Every row belongs to one group in each of 4 separate groupings. Each group adds its own fixed numbers to the row, and there is some noise. The rows also spread widely along 12 directions, which tell nothing about the answers.
(in the rows, 128 means zero)
Known rows, each followed by its group in each grouping:
[118 101 174 141 159 148 134 152 120 114 114  69 113 120 134 139 131 166
 149 157 103 170 104 104 166 133 122 118 173 105  81 127 158  67 130 100
 158] | K_542 K_63 regub K_361
[155 121 118 159 131 120 169 117 112 116 171 191 121 124 148 109  62 148
 157  91 110 132 142 155  74 152 110 156  96 111 213 118 136 165 156 126
 149] | K_767 K_191 lifur K_915
[159  80 137 148 161 146 116 144  84 123 138 124 129 132 120 148  93 125
 163 104 141 144 133 122  93 184 174 176 138 127 161 135 178 128 175  75
 122] | K_542 K_134 mes K_915
[147  71 134 150 128 115 143 140 155 153 106  99 145 101 104 134 149 175
 160 133 111 133 124 176 170 122 138 102 162  83  77 131 149  89 153  99
 139] | K_77 K_904 rop K_126
[158 113 132 174  96  90 176 126 138 147 160 162 168 124 128 100  95 146
 182  82  65 145 104 187 135 133 110 130 101  93 157 143 148 131 149 143
 143] | K_77 K_134 rop K_361
[106 107 126 135 117  87 112 137 141 110 153 134 113 138 131 118 148  88
 150 115 131 142 100 125 147 122 117 158 137 160 122 116 133  99 135 158
 135] | K_337 K_63 regub K_126
[148 100 151 154 144 102 112 161 150 125 105 153  52 128 110 176 143 135
 160 139 133 130 139 140 120 115 131  95 136 152 102 110 122 166 170 108
 162] | K_767 K_904 mes K_98
[141 109 130 153 146 122 147 107 158 149 124 103 110 131  77 134 158 185
 160 103 109 132 142 156 129 137 163  80 137  68  78 106 139 137 164  94
 152] | K_187 K_191 lifur K_98
[160  75 147 153 151 100 116 152 152 133 134 153 119 158 112 168 123 146
 168 146 108 148 139 137 126 110 121 106 144 161 119 125 152 132 159 135
 154] | K_187 K_63 mes K_98
[176 143 104 116 151 160 136 129 105 148  75 137 136 120 144 153  68 198
 132 101 139 125 115 192 106 188 142 146 143  99 138 140 128 101 129 111
 100] | K_337 K_134 mes K_98
[152  83 122 145 168 100 127 173 143 113 112 142  95 148  94 146 144 104
 163 139 124 151  78 127 140 136 144 146 142 159 153 143 176 181 161 111
 135] | K_767 K_134 rop K_126
[139 135 138 119 155 122 113 155 155  94  70 148   4 153 139 175 115 165
 128 168 127 158  89 111 123 115 124  88 142 179 139 142 126 175 150 116
 149] | K_337 K_63 lifur K_361
[128  96 117 151 119 130 171 110 152 117 150 133 144 130 124 104 112 168
 143 132 113 138 125 125 144 126 111 145 150 116 164 132 160 119 125 125
 131] | K_542 K_191 lifur K_98
[135 103 111 138 165  83 103 114 162 147 110 151  95 160  78 167 155 144
 156 113 134 118 145 156 105 126 155 104 139 136  78 106 132 157 159 126
 147] | K_767 K_904 mes K_98
[146 105 118 140 156 140 133 134 166 135 149 120 104 133 108 135 118 167
 122 160 138 165 108 125 143 116 112 124 174 142 116 116 148 135 121 109
 135] | K_542 K_63 regub K_126
[215  45 128 165 135 103  97 177 175 167 158 185 160 155 115 172  76 153
 143 138 133 156 127 175 110 101 119 123 155 183 134 143 153 154 170 124
 134] | K_77 K_904 regub K_126
[171 115 141 172  99 117 160 166 168 130 154 154 113 115 129 123 109 142
 151 133 103 159  90 160 163  95  86 105 141 142 129 125 132 138 137 134
 145] | K_77 K_191 regub K_98
[164 101 186 165  68 110 135 157 157 145 155 153  92  97 174 129 102 150
 161 121 107 146 134 163 129  93  89  93 123 140 131 127 102  99 163 121
 162] | K_337 K_904 rop K_361
[116  93  99 128 155 107 143  91 179 145 123 126 148 142  87 124 145 183
 132 146 128 133 135 149 135 120 124 114 168 112 108 115 155 118 114 137
 134] | K_542 K_63 lifur K_361
[176  81 136 158 130 133 111 137 130 141 155 179 108 106 141 148  74 146
 134 119 165 118 179 174  75 132 116 147 130 154 162 110 111 148 163 100
 135] | K_542 K_904 mes K_126
[151  46 162 172 132 146 151 125 170 150 212 136 149  97 117 107 116 174
 151 148 148 137 193 136 112  97  98 109 177 106 120  88 126 117 135  97
 167] | K_542 K_134 regub K_98
[137  75 157 140 141  66  68 161 181 143 131 156  91 171 116 182 155 121
 148 152 130 148 132 134 142  65 116  86 165 211  69 120 125 123 166 157
 160] | K_337 K_63 mes K_126
[170 128 109 144 104  92 140 117 172 168 129 165 113 145 134 146 100 184
 142 126 106 139 123 177 138 114 104 105 134 138 121 136 123 131 134 140
 135] | K_767 K_904 mes K_126
[197  92 110 163 136 108 106 158 152 162 155 188 129 135 101 153  85 138
 139 101 149 145 126 197  85 127 135 131 127 149 133 119 131 176 168 117
 125] | K_77 K_904 regub K_126
[148  86  91 123 160  79  70 140 162 110 116 160  69 193 107 183 121 120
 134 144 139 145  92 116 115 122 154 136 133 204 138 148 150 190 162 134
 126] | K_77 K_63 regub K_126
[155 116 153 158  66 134 127 111 143 157 200 108  92 121 158 130  98 137
 154  87 124 164 130 121 130 130 144 137 119 126 144 139 132 114 176  78
 128] | K_337 K_63 mes K_126
[179  97 174 169 134 155 125 156  90 152 145 125 123  88 144 143  81 168
 160 101 124 135 159 182  90 157 145 123 124  75 109 108 118 105 183  65
 154] | K_542 K_904 regub K_126
[109 123 133 119 179 106  65 122  95 117 107 145  98 168 128 176 112 130
 144  85 148 115 151 142  69 165 160 147 123 145 103 113 121 111 172 134
 141] | K_337 K_63 mes K_98
[120 131 137 171 172 128 155 132 124 117 158 117  70 139  82 133 130 158
 162 113  99 168 130 120 128 142 144 107 122  83 114 101 166 179 155  86
 182] | K_77 K_904 mes K_126
[165 107 185 156  89 133 122 154 134 124 138 131  85 104 163 141 106 147
 145 110 127 145 139 140 124 120 120 113 134 134 112 128  98  82 169 103
 145] | K_187 K_904 lifur K_98
[175  83 148 159 140 143 124 173 134 124 121 122 111 118 116 145 109 125
 145 117 141 165  92 129 129 148 162 152 156 136 148 143 167 146 169  77
 121] | K_77 K_134 lifur K_361
[151  99 133 146 126 110 128 145 171 137 138 144 110 126 122 141 132 149
 135 151 132 150 125 147 158  97 100 110 163 165 102 111 128 109 126 140
 141] | K_187 K_904 mes K_126
[167  94 122 153 154 120 184 151 138 117 112 139 129 152 127 139  90 201
 167 161  62 165  85 149 163 133 106 108 139 107 161 148 176 154 128 119
 158] | K_77 K_134 regub K_126
[169 186 158 161  93 106 119 152 123 159 128 127 109 155 140 141 102 117
 156  46  78 174  52 174 163 131 134 117 115 132  56 148 121  94 156 142
 126] | K_77 K_134 mes K_98
[124 144 141 130  90 117  95 112 163 142 148 110  67 137 143 144 129 125
 124 108 145 159 114 113 140 119 133 119 149 169  94 131 116  94 146 124
 123] | K_337 K_63 mes K_361

New rows. What belongs after each?
[162 116 127 138 123 117 113 153 132 131 121 151 105 123 151 146  96 138
 138 122 133 142 105 156 120 139 121 149 132 151 131 129 126 120 148 117
 132] | K_767 K_904 regub K_126
[151  81 115 151 147 100 130 131 144 148 135 139 153 132  95 140 129 147
 159 109 126 131 135 172 132 129 142 133 144 117 116 116 153 130 150 126
 134] | K_77 K_134 mes K_126
[133  87 114 148 139 124 125 129 151 124 167 131 113 116 103 116 131 121
 136 124 159 141 129 134 127 128 128 146 154 127 128 104 138 139 131 109
 136] | K_77 K_134 regub K_126
[142  90 158 155 158 135 110 138 134 134 144 132 103 121 121 153 112 172
 144 134 143 129 169 144  97 129 127 109 155 122  94 102 120 117 157  98
 161] | K_542 K_904 regub K_98
[142  49 125 139 142 135 133 111 165 149 167 133 166 137 134 142  88 186
 126 171 144 151 167 116 124 115 106 144 189 156 152 132 170  98 124 118
 130] | K_542 K_63 mes K_361
[167  92 132 142 104  99 132 144 176 149 114 141 139 146 131 143 117 163
 143 133 110 148 103 160 144 113 124 107 150 149 127 150 150 113 155 134
 124] | K_337 K_191 lifur K_361
[122  83 124 150 159 100 115 123 138 121 153 153 136 140 105 126 122 127
 142 101 144 130 148 148 101 126 131 152 144 128 127 100 139 137 147 132
 149] | K_77 K_134 lifur K_126
[103 106 173 117 182 105  63 131  95 101 106 148  74 169 161 181 100 155
 140 110 135 122 171 119  65 134 139 124 132 149  99 116 106  94 179 135
 173] | K_337 K_63 lifur K_98
[125  91  96 115 165  80  94 128 147 122  98 147 130 165 109 151 135 135
 134 125 148 124 115 136 124 140 141 161 154 161 120 130 157 122 142 149
 124] | K_767 K_904 lifur K_126
[166  96 165 178 116 123 168 157 107 110 140 152 112 113 154 119  87 151
 165 120  88 147 126 149 121 136 109 140 107 108 178 129 139 133 163 100
 156] | K_542 K_904 lifur K_126
[135  97 125 127 176 150 110 133 142 135 116 102  86 125  95 154 137 158
 131 139 176 146 140 129 120 146 158 130 178 124 103 111 147 132 144  78
 130] | K_337 K_134 mes K_126
[148 116 121 145 114 114 122 130 115 119 111 136 125 119 133 139 103 141
 152  92 125 123 111 170 118 160 136 151 122 115 123 128 125 102 151 123
 122] | K_77 K_904 regub K_98
[154 119 122 129 160 105  95 148 134 155 105 121 127 142 108 153 133 127
 155  99 127 142  89 164 124 145 159 143 133 126  87 141 149 120 173 113
 124] | K_767 K_63 rop K_126
[122 113 127 135 140 110 115 127 144 125 124 130 112 142 139 132 124 155
 135 133 121 142 116 138 144 119 106 133 153 144 109 133 138  99 133 138
 138] | K_542 K_904 rop K_126
[145 106 128 151 104 120 130 140 151 144 142 144 135  97 123 121 127 124
 131 116 158 135 132 166 128 127 113 144 154 144 123 107 129  92 131 135
 117] | K_337 K_904 mes K_361
[145  89 126 120 125 114 155 110 143 127  83 112 117 126 155 155 105 234
 161 163  87 121 134 146 145 141 123  97 149  97 121 146 135  90 131 107
 148] | K_767 K_904 regub K_98
[170  95  98 156 123 119 141 137 146 125 123 155 114 135 108 139  99 153
 153 116 121 138  99 153 120 150 133 147 122 135 176 155 158 174 159 105
 116] | K_77 K_904 rop K_98
[129  96 182 168 154 114 141 137 127 126 139 123  80 141 128 154 123 179
 174 141  76 145 159 133 133 111 117  83 131 106  97 111 134 128 164 104
 197] | K_542 K_904 mes K_126
[145  65 102 131 111 111 123  95 197 146 153 162 115 111 120 128 124 172
 135 156 167 113 168 161  99 107 112 110 151 149 159 116 121 149 140 119
 131] | K_337 K_63 rop K_361
[133 120 156 142 145  83 117 154 147 122 133 167  86 173 136 143 118 135
 150 123 102 155 106 134 130  92 105 106 135 167 119 123 126 143 151 158
 164] | K_337 K_134 lifur K_126
[143 141 117 124  92 102 122  87 174 157 118 135 100 130 134 132 120 171
 132  95 127 128 116 170 113 128 138 101 126 120 109 130 110 110 143 130
 120] | K_337 K_63 lifur K_361
[205  89 161 151 145 151 108 179 135 161  85 125 106 110 122 187  91 200
 148 127 119 144 125 183 123 140 154  83 157 108  76 138 127 125 177  73
 142] | K_77 K_904 regub K_98
[153 125 128 145  90 103  99 126 177 145 171 148  68 144 135 136 124 118
 121  99 156 157 111 119 122 103 136 133 138 179 120 132 117 144 160 112
 128] | K_767 K_904 lifur K_126
[134 151 118 127 142 124 119 125 127 140 110 117 106 117 125 124 133 132
 136  89 142 131  96 168 133 152 139 142 141 108  93 124 122 103 135 117
 120] | K_767 K_134 rop K_126
[166 123 144 176 130 110 158 166 144 134 142 183 133 125 109 106 119 109
 158 102 114 153  93 179 118 122 107 129 119 127 158 111 139 161 143 148
 139] | K_337 K_134 lifur K_361
[126 121 132 151 163 136 157 122 140 124 156 122  99 134  98 107 133 153
 148 112 122 158 116 128 122 138 134 121 145  90 135 103 151 155 139 103
 153] | K_337 K_134 lifur K_126
[149  96 158 162  61 140 142 122 181 144 202 124  76 103 158 122 105 160
 135 129 144 158 154 107 142  95 101 111 158 150 139 120 114 109 143  95
 140] | K_337 K_904 mes K_98
[161  91 124 145 116 106 120 155 179 134 117 147  99 122 102 139 151 124
 148 143 138 128 106 161 150 106 114 111 148 163 119 123 133 141 146 137
 126] | K_187 K_191 rop K_98
[151  79 144 157 144 131 141 153 117 117 119 148 130 113 129 146 108 144
 163 142 122 128 141 156 126 135 113 140 142 129 144 118 142 115 145 124
 140] | K_542 K_63 mes K_98
[134  73 152 172 124 112 167 107 144 141 174 137 134 119 132 126 108 196
 172 138  90 128 192 150 123 112 104  99 133  90 135 103 136 118 149 104
 184] | K_542 K_904 mes K_126
[143 145 154 152 201 136 111 158 146 156 130 132  84 134  78 154 134 170
 125 125 130 163 126 172 118 111 123  74 165 108  34  76 114 145 141 113
 172] | K_542 K_904 regub K_126
[167 109 125 163 131 148 172 141 145 133 146 163 108  95 118 126  90 183
 142 136 139 141 146 162 110 133 103 115 141 111 166 105 135 152 134 104
 138] | K_337 K_904 mes K_98
[123 141 131 139 128  82 147  94 161 147 139 125  78 162 121 142 142 176
 162 120  79 140 125 142 151 111 122  77 128 106  84 119 128 136 136 128
 170] | K_767 K_134 mes K_126
[187  83 151 159 183 161 139 186 113 143 111 113 153 123 107 151  95 172
 148 145 117 171 102 157 126 154 145 137 167 104 115 132 177 127 159  81
 135] | K_542 K_904 regub K_126
[150 108  92 124 121 123 136 126 183 125  89 151 112  98 110 129 136 157
 120 144 166 108 125 180 143 123 109 126 161 142 129 111 113 116 112 141
 103] | K_187 K_191 lifur K_98
[148  78 137 122 199 155 114 170 135 123  90 125 120 151 119 171  94 193
 117 164 150 160 123 113 120 139 140 130 193 144 123 137 166 112 142 103
 130] | K_337 K_904 lifur K_98
[176  76 144 159 132 102 140 174 151 113 113 189 109 125 134 149  97 147
 155 144 119 133 118 157 126 104  98 119 137 160 163 133 132 159 151 139
 144] | K_77 K_134 lifur K_98
[145 123 133 149 131 118 143 143 177 134 105 148  74 115  93 135 148 151
 139 132 133 150 111 156 132 111 127  88 143 131 117 108 128 159 144 116
 140] | K_337 K_904 lifur K_361
[158 115 165 149 135 120 118 175 132 121 128 174  87 131 159 147  87 152
 130 126 124 148 125 159 112 105  93 116 138 155 132 120 107 119 156 136
 154] | K_337 K_904 lifur K_126
[148  94 179 162 167 147 117 203 103  98 132 128  98 127 134 156  94 121
 135 133 126 167 104 114 132 131 118 146 160 152 120 118 147 121 158 109
 154] | K_77 K_191 regub K_98
[153  91 131 160 169 111 166 157 139 118 116 168 130 132 102 130 118 157
 164 133 110 130 125 161 115 131 125 122 127 111 157 112 153 169 151 131
 155] | K_767 K_191 lifur K_98
[144 137 132 152 167 120 129 149 145 116 155 165  52 138  98 139 120 145
 138 132 133 157 126 132  97 119 117  97 136 135 114  92 123 186 142 114
 176] | K_767 K_904 regub K_915
[157  86 175 160  63 125 124 156 166 139 161 139  89  91 167 130 114 135
 147 131 135 146 133 141 138  98 105 115 142 162 139 136 113  95 165 101
 138] | K_337 K_904 rop K_361
[197  88 167 184 129 170 168 167 146 141 156 135  98  84 119 134  87 177
 153 149 121 171 134 155 117 128 122 102 148 109 150 114 144 162 158  57
 156] | K_542 K_904 regub K_361
[123 123 109 142 147 127 158 140 143 114 148 111 120 165 108 122 126 139
 140 132 114 194  74  85 173 145 126 159 159 142 147 141 198 135 121 124
 129] | K_337 K_904 mes K_126
[124 127 129 148 124 138 146 116 141 115 156 111  74 124 133 128 107 163
 135 126 121 168 118 106 147 131 122 132 139 113 134 120 142 137 134  99
 147] | K_77 K_63 mes K_126
[155  91 117 139 145 111  93 183 142 121 101 144 140 124  98 147 144  81
 132 117 168 135  72 159 149 135 133 171 169 173 103 123 147 110 132 148
  97] | K_77 K_134 regub K_98
[139 161 138 129 167 133 100 151  95 129 103 144 118 134 140 142  92 148
 126  98 127 146 105 167 106 154 118 139 145 138  93 127 123  82 141 138
 132] | K_542 K_904 rop K_915
[151 110 130 151 122 122 128 134 150 142 146 138 116 119 128 131 106 157
 138 108 125 143 127 169 131 122 123 126 137 118 122 129 131 123 158 113
 142] | K_77 K_191 rop K_126
[156 108 110 130 134 108 146 118 154 126  92 143 108 145 113 148 119 177
 157 140 104 131 110 154 132 138 130 107 128 126 142 139 141 143 143 131
 132] | K_187 K_63 lifur K_98
[140 113 148 133  99 101  84 119 166 149 142 119  76 142 137 158 136 149
 138 107 138 135 129 139 122 113 143 102 148 153  67 127 103  95 162 118
 136] | K_337 K_904 regub K_98
[130  75 117 143 130 104 120 140 158  90 121 138  66 131 106 147 150 107
 158 162 132 141 109 105 131 130 135 135 135 168 165 127 156 177 154 110
 136] | K_542 K_63 regub K_361
[147  79 110 126 118  73  88 150 161 128 107 156 138 154 142 154 117 132
 133 141 136 132  98 154 153 107 107 149 158 198 122 159 147  93 145 161
 114] | K_77 K_904 rop K_126
[133 112 124 144 149  93 101 139 170 155 106 130 119 143  74 142 177 130
 137 118 135 135 103 167 156 109 140 114 161 137  56 109 138 118 144 141
 132] | K_542 K_904 lifur K_126
[137 131 124 129 159 158  79 110 149 157 179 105  99 141 118 142  97 162
  88  89 185 162 146 122  97 134 151 147 174 138  83 120 135 115 158  79
 125] | K_77 K_191 rop K_126
[146 107  87 140 135 102 117  87 146 146 138 160 105 150 100 149 108 169
 148 112 135 113 158 158  86 152 155 126 121 133 148 128 139 158 157 110
 129] | K_542 K_904 mes K_915
[186  61 100 117 124 115 120 136 196 163  60 125 156 137 109 163 129 193
 127 185 140 132  95 172 171 113 136 113 199 167 114 167 161 101 126 121
  90] | K_542 K_134 lifur K_361
[117 114 120 113 182 125 132 120 183 140 107 111 129 169 113 144 126 219
 110 164 128 163 116 118 157 107 107  92 207 136  73 132 157  85 103 144
 142] | K_337 K_904 lifur K_98
[153 144 138 146 117 126 115 123 164 150 176 161  83 146 144 134  82 171
 122 110 135 158 133 142 102 109  97 106 143 153 110 114  98 129 135 133
 147] | K_337 K_904 regub K_98
[125  81 121 136 145 103 128 124 161 132 160 134 118 157 121 131 126 154
 157 139 119 152 125 114 125 119 124 131 141 144 149 135 164 144 152 122
 146] | K_337 K_63 rop K_126
[144 146 121 133 161 112 106 128 127 146 124 185 110 153 135 161  79 167
 126 100 136 122 152 197  77 129 114 118 124 138 118 104 103 128 145 152
 144] | K_337 K_191 mes K_126
[150 127  95 136 184 104  91 137 148 161 125 141 140 188  77 157 125 125
 127 110 134 165  88 157 123 136 152 146 155 166  87 130 176 152 143 144
 114] | K_542 K_63 mes K_126
[165  88 146 145 117 135 147 158 146 131  94 123 109  85 126 137 135 156
 146 138 136 133 111 151 153 132 127 127 157 115 120 129 136 102 145 100
 124] | K_767 K_904 lifur K_98
[151 111 140 129 125  96 145  95 172 155 123 119  94 161 140 154 117 226
 168 145  73 135 128 140 141 113 123  65 144 110  92 146 129 118 144 114
 167] | K_767 K_134 regub K_98
[128  98 120 124 128 108 116 127 142 137  69 102 148 105 118 145 154 166
 153 121 117 102 110 181 165 135 136 121 160  98  67 130 130  56 134 135
 123] | K_77 K_63 rop K_98
[164  86 179 173  99 114 109 138 136 150 216 138  97 147 145 146  87 128
 163  93 112 170 154 112 109 106 134 113 132 159 127 138 135 127 192  92
 165] | K_77 K_134 mes K_915
[199  92 111 153 148 107  87 178 161 149 142 182 115 161  97 167  91 116
 126 116 153 157  91 169 103 118 139 141 140 192 135 136 147 192 175 128
 118] | K_77 K_191 regub K_126
[186 111 109 143 158 157 137 180 121 127 124 153 161 121 120 141  71 129
 121 132 153 165  94 160 126 162 121 174 165 163 167 132 173 117 131 129
  98] | K_187 K_191 mes K_915
[145  73 130 142 177 113 103 139 145 131 119 122 104 165  91 182 138 154
 161 144 123 151 139 119 120 136 158 108 155 148 103 131 166 147 164 105
 146] | K_187 K_63 mes K_98
